The rows of a group lie close to one hidden flat surface of 7 dimensions, which may be shifted away from zero. Surfaces can cross.
Some rows, each with its group after it:
0.69 4.59 -2.21 -5.41 -4.44 1.66 3.78 -1.85 1.18 -0.58 -1.01 5.64 4.76 | K_125
-0.95 0.84 -3.94 0.64 2.77 -0.97 -0.28 -0.24 2.07 0.08 0.75 -1.88 2.19 | K_308
-0.39 -2.84 -0.54 4.31 0.37 -3.04 1.11 2.23 -1.26 0.60 1.18 -0.32 2.92 | K_308
-1.84 0.83 -1.71 -3.36 1.69 0.65 -0.08 -0.73 2.34 -0.75 -1.06 -3.86 -3.52 | K_649
0.03 -2.12 1.40 1.13 -0.98 1.22 -1.82 1.40 -1.06 -0.32 -0.67 -0.81 -4.32 | K_125
1.96 0.23 0.99 2.08 1.84 -1.62 1.78 -1.06 -1.06 0.36 1.40 1.67 4.66 | K_264
-2.35 -0.19 4.52 -2.20 -0.74 -0.43 -3.28 -0.74 1.79 -1.18 2.63 1.15 -2.14 | K_125
2.47 0.68 3.56 1.32 3.52 -0.07 1.60 -2.60 -2.00 1.86 -2.26 -2.57 -3.77 | K_308
-1.69 -1.97 -0.63 0.78 2.76 -2.15 2.23 -0.25 -1.65 0.82 -0.11 -2.94 -0.65 | K_308
-0.53 -0.70 5.69 1.38 1.65 -3.96 -1.01 -0.31 2.82 0.54 2.17 -2.99 1.05 | K_308
0.25 -1.30 -0.76 -4.66 -0.67 3.53 -2.73 -1.15 2.11 0.42 0.72 0.70 2.68 | K_264
-0.51 0.04 -0.27 -1.55 3.70 -1.27 4.72 -3.50 -2.69 2.38 -1.01 -1.73 1.32 | K_649
-0.79 -0.27 -1.25 -2.22 1.73 2.84 0.40 -2.47 -1.99 2.30 -3.80 -3.28 -7.11 | K_308
3.95 0.49 1.84 0.21 -1.52 0.22 3.00 1.27 -0.08 -2.93 0.24 2.27 2.64 | K_125
1.19 0.39 -2.80 1.62 0.18 1.58 -1.04 0.13 -0.70 0.13 -0.27 1.36 0.33 | K_264
-0.90 0.53 1.21 -0.33 3.47 -2.18 2.63 -3.58 -2.82 0.72 2.38 1.94 3.81 | K_649
0.34 0.68 0.50 5.31 0.43 -1.92 0.39 1.34 -2.23 -1.57 0.95 1.97 -1.54 | K_264
3.31 -1.85 1.41 3.80 0.02 1.12 1.77 -0.11 -4.81 1.79 -2.10 0.63 -1.28 | K_308
-5.01 0.78 -1.99 -1.70 -0.03 -2.38 1.16 0.26 0.22 -0.51 0.88 -0.96 -2.11 | K_649
2.73 4.94 -1.65 -1.28 2.11 2.61 -0.90 -1.88 2.13 -1.67 -1.92 0.35 -2.03 | K_264
1.27 -1.82 -0.81 0.34 1.27 0.77 -1.01 -1.21 -0.50 3.17 0.83 0.60 4.74 | K_308
-1.22 -2.59 1.24 0.64 0.43 -1.57 0.77 1.19 -1.27 0.21 0.28 -1.97 -0.94 | K_308
3.00 -0.89 -0.53 0.90 1.60 0.89 4.08 0.26 -3.80 -1.67 -1.63 0.39 -0.36 | K_125
-1.85 -0.99 2.44 -2.40 -0.29 -0.99 1.91 -1.20 -1.32 -0.02 0.99 0.79 0.62 | K_264
-0.59 -1.14 1.97 2.34 2.08 -2.33 0.98 0.30 -1.06 -0.63 1.69 -0.79 -0.10 | K_125
0.93 -0.46 1.13 -3.43 -2.09 2.39 2.78 -1.84 -3.37 0.05 -0.55 3.81 1.39 | K_125
0.15 0.84 3.34 -3.07 -3.85 0.49 -0.03 -1.67 0.44 0.44 1.52 5.08 3.73 | K_125
-1.62 0.12 -1.18 0.88 -0.48 -1.42 1.69 -0.07 -1.29 0.72 -0.14 0.17 0.64 | K_264
-4.21 2.39 -0.93 -4.56 3.07 -1.04 3.52 -3.88 -2.03 -0.89 0.92 1.19 -1.20 | K_649
5.27 3.77 1.32 -0.33 -1.96 1.10 3.87 1.10 0.52 -3.57 -2.51 2.30 0.80 | K_649
-0.65 1.07 -1.63 1.53 -0.14 -0.15 0.03 -0.53 -1.70 0.02 1.08 3.33 1.09 | K_649
-0.64 -2.35 -1.27 0.99 0.52 -0.03 -0.16 0.01 -1.05 2.53 -0.27 -1.15 0.76 | K_308
1.35 1.19 2.62 -1.20 0.88 -0.63 0.44 -0.88 1.07 -1.98 2.03 1.38 2.45 | K_649
-4.00 -3.10 1.38 -0.31 -3.67 -2.98 0.50 2.12 -0.20 0.53 1.68 0.16 1.35 | K_264
2.53 -1.80 3.48 1.47 -5.04 0.52 -1.94 4.89 1.63 -2.97 0.29 1.06 -0.24 | K_125
-1.81 0.29 0.43 -1.99 -0.16 -0.18 -0.38 1.26 0.82 -3.12 0.92 -0.71 -3.14 | K_125
-0.69 0.78 -0.77 -1.24 1.41 -1.14 4.02 -1.54 -1.43 0.77 -1.19 -1.33 -0.01 | K_649
2.02 3.15 0.38 -1.00 0.21 1.11 -0.77 -0.99 2.68 -1.25 -0.20 0.43 0.03 | K_264
-0.03 -1.26 -2.30 3.04 -1.01 -0.74 1.20 1.36 -1.34 2.35 -1.63 -0.64 0.26 | K_649
0.11 2.12 2.79 -2.42 1.48 3.04 -4.71 -0.87 1.62 -4.38 1.22 1.06 -6.26 | K_264

New rows. What belongs after each?
-0.77 1.70 -2.76 0.79 0.86 0.21 -3.35 -0.50 3.59 2.38 -0.43 -2.10 -0.25 | K_308
4.43 -0.73 3.87 0.88 2.79 1.94 0.41 0.04 -2.27 -3.92 -0.33 -0.28 -3.11 | K_125
0.68 -0.96 0.37 -0.87 2.19 -1.16 1.72 0.39 0.38 -1.98 1.88 -0.72 3.67 | K_308
2.64 0.94 0.38 2.48 -2.47 1.69 -2.72 2.27 1.07 -2.38 0.26 2.80 -0.15 | K_264
-1.32 1.37 1.05 -2.84 -0.14 0.49 -0.71 -1.46 -0.08 -1.09 0.22 1.26 -2.07 | K_125
1.68 1.15 6.73 0.32 2.14 -3.11 0.96 -0.48 1.96 -2.04 1.06 -2.93 -2.00 | K_308
-3.95 -2.09 -1.83 0.66 1.77 -0.27 -0.79 -0.65 -3.52 0.67 1.19 0.33 -2.83 | K_264
1.35 0.82 2.39 -1.17 2.61 3.42 -2.65 -3.53 -2.23 0.42 -0.51 0.92 -4.98 | K_125
2.89 2.02 -2.99 3.07 1.73 1.79 -2.37 0.40 0.23 -0.67 -0.03 1.32 0.46 | K_264
1.97 -1.83 1.79 0.63 -2.75 1.00 -0.23 3.47 -0.14 -2.28 -0.35 0.69 -1.21 | K_125
1.20 -0.14 3.66 0.26 1.56 -0.71 -1.13 -1.69 1.30 2.12 0.48 -1.66 1.07 | K_308
0.84 -0.04 -2.03 -1.09 -0.57 1.30 2.68 0.34 -2.09 -1.57 -1.93 0.38 -1.59 | K_125
2.50 1.10 1.10 2.77 0.93 0.02 0.38 -0.36 -2.06 -1.34 0.57 3.03 0.64 | K_264
2.35 0.37 -0.61 0.07 -1.36 0.06 6.21 -1.22 -4.35 1.66 -3.19 1.66 1.09 | K_649
-2.29 -3.16 -1.42 -3.16 0.33 2.44 -2.39 -0.37 0.81 2.27 -1.35 -4.20 -3.19 | K_649
0.54 -0.56 -2.90 0.25 -0.24 1.12 -3.66 0.71 3.09 0.81 1.29 0.08 4.63 | K_264
0.34 1.08 2.25 1.23 4.19 -1.17 -0.33 -3.13 0.29 3.51 -1.41 -3.70 -2.67 | K_308
-0.13 1.50 -0.03 1.88 3.00 -1.99 -0.46 -1.02 1.40 1.54 0.09 -2.70 -0.19 | K_308
1.93 1.85 -0.40 2.46 1.06 -0.57 -1.12 0.14 1.69 0.63 -0.10 -0.20 1.65 | K_308
-0.04 -2.26 1.38 -0.34 -1.11 1.92 -1.37 1.40 -1.14 -1.47 -0.83 -0.46 -4.71 | K_125
-3.74 0.09 -2.28 -3.65 4.49 -0.13 0.75 -3.23 -0.16 1.27 0.05 -3.30 -2.25 | K_649
1.75 1.99 0.81 -3.70 1.41 1.07 1.10 -0.94 2.32 -2.49 -1.01 -1.74 -1.02 | K_649
-3.68 -1.43 3.00 -2.86 -1.11 -0.87 -0.36 -0.88 -0.52 -0.20 2.06 1.13 -1.11 | K_125
2.95 1.43 -3.74 1.63 2.76 4.20 -6.36 -0.02 2.74 -1.03 0.96 0.90 0.73 | K_264
-0.32 -3.62 0.13 0.25 -1.88 0.87 -2.98 1.46 0.23 0.19 2.62 2.16 4.36 | K_264
1.30 -0.85 -0.35 -1.05 -2.11 2.43 -0.27 0.41 -1.12 -0.53 -0.45 2.77 0.84 | K_264
1.83 1.69 1.19 2.61 -0.58 -0.22 1.39 0.45 -2.04 -1.64 -0.33 2.74 -1.05 | K_264
4.45 -0.23 2.31 2.10 1.93 1.35 1.79 -2.02 -3.67 1.02 -0.80 2.16 1.51 | K_125
2.35 -2.27 -0.37 0.94 0.41 1.19 0.27 -0.84 -2.06 2.58 0.08 1.38 4.03 | K_308
-0.11 0.98 -3.26 1.19 0.70 -0.19 0.17 0.77 0.88 0.27 -1.63 -2.06 -1.61 | K_649
0.93 3.60 0.92 3.43 -0.61 -2.01 4.35 0.32 -3.54 -1.68 -2.11 2.09 -3.71 | K_264
3.29 1.16 -2.69 2.92 1.52 1.86 -0.77 -0.51 -0.81 0.45 -0.47 2.31 3.03 | K_264
0.44 -0.02 0.63 2.72 -0.15 -2.53 -0.10 2.06 1.46 -1.11 1.39 -0.48 1.59 | K_308
0.30 1.56 -0.25 0.97 -0.51 0.60 -2.54 0.62 2.20 0.33 -1.42 -1.35 -3.22 | K_308
-0.08 -2.53 1.43 -1.92 -1.40 1.51 0.57 -0.73 -3.18 -0.27 0.68 3.18 1.83 | K_264
2.39 0.29 0.04 -1.26 0.22 2.62 -0.85 -1.50 -0.02 0.85 -1.50 0.42 0.00 | K_308
3.09 0.40 -3.05 -1.79 0.76 2.98 -0.54 -1.20 0.73 0.10 0.20 2.02 5.19 | K_308
2.62 3.51 -3.67 0.47 3.33 2.65 0.05 -2.74 -1.12 -0.20 -1.13 1.93 -0.39 | K_649
1.83 -0.83 -2.77 -2.97 0.15 4.37 -1.04 -1.48 -0.36 1.30 -1.19 1.09 1.83 | K_308
-2.69 3.88 -3.72 -2.76 -2.26 1.41 -1.24 -1.94 2.12 1.72 -1.62 1.45 -1.14 | K_125
3.11 1.58 3.36 4.72 -0.52 -2.66 -1.01 1.81 2.50 -1.67 2.45 2.01 4.88 | K_264
-1.93 -0.43 0.70 -0.70 0.53 0.18 -1.53 -0.98 0.61 2.05 -1.39 -3.58 -5.09 | K_308
-0.52 -2.39 -3.51 2.06 3.27 -0.43 1.63 -1.35 -3.00 3.72 -0.12 -1.52 3.15 | K_308
-2.01 -0.24 1.08 -2.07 -3.46 0.82 -1.64 -0.48 0.01 0.87 0.21 2.39 -0.44 | K_125
-4.12 -1.92 -5.29 1.48 -0.45 -0.04 -2.71 1.54 0.19 1.44 0.66 -1.35 -0.99 | K_264
0.75 -0.25 1.21 -3.24 -1.82 1.98 1.68 -1.28 -1.71 -0.26 -0.71 2.67 1.46 | K_264
-1.76 -1.00 -6.60 0.09 -1.47 0.96 0.06 3.14 -0.07 -1.71 -0.18 -0.15 0.41 | K_308
3.02 -3.40 4.69 1.64 -2.49 0.96 -0.60 0.39 -2.43 1.58 -0.76 2.03 1.20 | K_308
-2.00 3.20 0.23 -1.73 -0.81 -1.94 1.62 0.66 1.61 -3.95 1.42 1.97 -0.49 | K_649
-2.50 -0.44 -1.31 -1.30 0.76 -0.78 1.70 -1.20 -1.56 1.15 0.18 -0.44 0.32 | K_264
2.59 -2.42 -1.54 -1.98 2.10 0.83 5.11 0.04 -3.20 -3.43 1.28 1.58 5.51 | K_308
-2.43 -0.14 4.74 -0.75 0.42 -1.67 -2.54 -1.00 0.99 -0.47 2.94 0.36 -1.15 | K_125
-2.03 2.71 1.89 0.08 1.08 -1.60 -3.05 -2.43 1.96 1.68 1.45 0.48 -0.58 | K_125
0.22 1.52 -0.01 0.85 -3.02 0.74 -1.74 1.63 0.21 -3.01 1.80 5.55 1.05 | K_649
